The same things were measured in two ways. Each way mixes the same 6 hidden numbers, adds some noise and spreads widely along 3 directions of its own, which tell nothing about the thing.
In the rows, 128 means zero.
Some things both ways: the first way, then the second way.
[108 126  41 131 186 159 130  99  98 134 155 152 166]
[ 88 126 150  84 157 130 141 152  90 143 156 182 102 129 121 142]

[126 137 219 108  68 135 131 101 157 169 182 115  75]
[188  96  90 215 115 158 158  76 123 185 116 114 135 130 128 108]

[116 132 130 143 111 140 156 129 102 119 154 146 139]
[132 105 117 137 163 123 154 107  99 151 121 145 115 160 121 136]

[148 112  99 112 149 121 111  82 126 147 110 106 146]
[117 112  98  91 115 163 158 151 115 160 137 149  90  76 139 137]

[152  94  53 121 109 115 141 122  91  96 149 150 135]
[154 123  88  76 138 134 146 173  89 109 178 146  53 107 168 154]

[118 126 142 135 118 113 111 166  69  97 167 141 136]
[125  87 135 112 138 163 172 105 110 146 178 121 106 154 137 144]

[139 121 123 126 133 133 171 140 102  77 155 127 145]
[161  96 113 112 128 118 158 136  97 147 147 120  77 157 126 134]

[137 108 106 147  74 155 160  97 118 123 169 138 140]
[162 144 101 153 170 127 109 138 109 135 139 186 106 124 154 149]

[143 129 130 105 173 144 144  91 193 157 157  73 104]
[178 110 120 155  95 160 108 166  98 188 161 162  57 117 105  73]

[155 112  93 111 135 116 155 122 147 110 133  90 121]
[175 125 114 109 113 134 146 161  89 132 186 137  74 119 151 135]

[139 135 109 135 163 141 175 110 165 127  90  97 157]
[117  99 116 131 147 113 143 131 100 167  98 131 127 144 102 161]

[126 105  78 123 106 137 131  95 150 156 147 131 101]
[160 128  98 143 147 123 123 152  90 138 141 156  98 120 145 143]

[138 117 103 109 112 157 194  87 140 112 180 135 133]
[177 135 117 150 137 102 122 148  88 140 141 149 102 143 132 144]

[129 116  79 102 113 136 152 104 107 133 147 150 117]
[133  79  86 151 144 142 145 143  76 143 141  86 117 124 134 162]

[114 153 217 152  74  89  68 153 148 173 106 114  96]
[167 125  91 132 138 130 179  68 165 170  80 179 107 133 145 126]

[172 111 135 154 108 132  95 156 198 101 110  74 128]
[163  90 127 127 142 148 151  97 136 158 158 140  82 176 132 133]

[104 152 163  98 137 130 133  78 154 208 128 130  88]
[149 121  79 179 112 130 130 140 112 190  73 135 147  79 115 140]

[121 135 143 159 162 124  88 131  67 125 119 119 178]
[ 70  90 127  79 143 186 162 115 138 176 136 176  93 107 121 124]

[110 137 115 146 138 133 150 128 187 150 111  97 109]
[139  93 120 162 158 116 140 112  91 161 115 128 126 167 109 138]

Other things, the second way, with their names:
j_46: [130  85  91 129 150 143 149 128 107 147 132 114 101 136 134 156]
j_303: [ 78 103  77 106 176 111 161 130 104 146  60 141 135 108 129 186]
j_255: [185 130 105 118 110 153 146 155 101 137 191 151  67 103 160 124]
j_160: [147 147 122 101 188  59 156  82 149 141  58 198 120 191 133 178]
j_760: [ 77  84 150 161 131 128 134 117  96 221  75 137 163 143  47 122]
j_73: [ 63  62 108 135 175 181 162  95 113 177 109 143 119 134 107 120]
j_228: [ 83  84  91 113 151 175 148 122 135 174 107 155 107  99 124 142]
j_967: [135 111 126 156 142 172 141  82 155 189 125 188 115 134 123 107]
j_362: [135  83  84 133 147 148 151 128 105 154 119 120  97 127 133 143]
j_890: [ 80  95 121  45 203 132 195  75 143 133 108 186  72 180 140 150]
j_221: [165 114  64 112 135 138 137 164  99 138 133 145  60  95 155 137]
j_413: [ 66  59 113 126 145 213 154 121 115 188 144 139 104 103 107 109]
j_924: [108  82 111 124 144 168 150 111 129 168 130 137 109 129 122 146]
j_158: [ 79 112  99  71 192 135 152 138 105 128 123 182  85 125 143 159]
j_907: [ 94  80 126 180 192  92 130 108  71 170  69 123 157 187  75 149]
j_184: [156 133 107 117 144 123 149 118 121 146 123 177  94 135 144 138]
j_981: [155 109 140 110 114 178 173 112 110 149 207 154  71 135 146 102]
j_756: [174  94 125 154 137 150 163  72 141 162 149 133 107 174 136 129]
j_989: [158 107 103 132 135 124 140 139 104 151 135 128  97 139 129 147]
j_496: [185 110 136 121 109  93 153 124 112 166 127 127  83 179 104 131]
j_92: [150 114 110 155 155 101 140 120  91 149 111 130 135 154 120 159]
j_582: [138  97 107 120 138 100 111 185  67 158 112 124  75 142  94 137]
j_126: [122  88  83 104 192  55 135 152  81 141  47 126  85 180 100 176]
j_532: [222 130 130 103  46 119 162 136 137 176 153 132  66 131 125 117]
j_607: [181 131 104 139 139 118 161 104 117 139 134 151 112 141 155 151]
j_422: [126  84 106 146 127 109 151 105 130 195  58 114 137 151  86 151]
j_283: [140 115 110 159 124 127 130 149  83 162 126 127 134 109 116 146]
j_441: [182 101 110 141  89 176 160  97 159 191 147 155  74 124 131  86]
j_618: [102 108 110 109 148 123 118 151 119 185  77 177  93 123  93 133]
j_229: [162 115 130 140 123 147 146  97 143 182 127 175  94 146 119 105]
j_75: [113  79 109 127 111 157 154 124 124 193 110 117 116 112  99 136]
j_719: [119  84 129 120 163 107 183  78 117 160  95 122 125 192 106 152]
j_25: [129  98 113 101 170 117 156 116 114 131 132 137 104 164 137 176]
j_869: [192 116  89 139 150  87 166  91 129 143  88 137  97 174 145 152]
j_55: [164 111 114  93 161  63 146 142  93 118 117 123  84 189 130 183]
j_504: [139  83 163 122 128 163 168 102  98 163 197 134  78 179 111  92]
j_305: [161 120 104 151 131 124 120 141 121 170 112 146 117 123 124 149]

Some of these things the first way, each followed by its name:
[ 94 149 141 140 180 145 150 120  93 118 114 138 177]
j_618
[112 127 137 145 126 135  73 112  75 155 130 166 149]
j_228
[138 128 152  99 146 162 175 132 142  82 164 126 140]
j_496
[110 165 105 171 162  96 224 189 132  79  51 115 164]
j_126
[117 142 186 137 122 117  61 150 163 159 132  97 101]
j_229
[136 121 129 131 115  80 100 141 124 135 148  92  90]
j_255
[123  99  41 157 118 158 130  99  81 128 123 179 171]
j_158
[ 81 163 183  97 156 131  95 148 111 149 140 184 112]
j_422
[128 120 103 163 110 110 106 174 108  99 105 139 128]
j_25
[ 97 162 133 103 227 206 189  50 149 162 147 127 176]
j_760
[140 128 143 117  61 135 119 139 168 136 127 150  86]
j_869
[147 122 125 144 164 152 131  79 112 136 128  99 179]
j_413
[ 99 138 137 154 126 138 111 114  63 153 142 161 158]
j_73
[142 123 165 145  96 166  63 102 179 176 141 114 126]
j_967
[142 124 112 142 141 150 131 128 199 138  70 103 135]
j_719
[ 96 147 114 142 135 110 160 122  60 143  92 169 157]
j_303
[125 135 102 135 125 102 177 193 107  53 109 138 140]
j_55
[104 144 158 184  91 127 119 189 122 107  89 145 143]
j_160
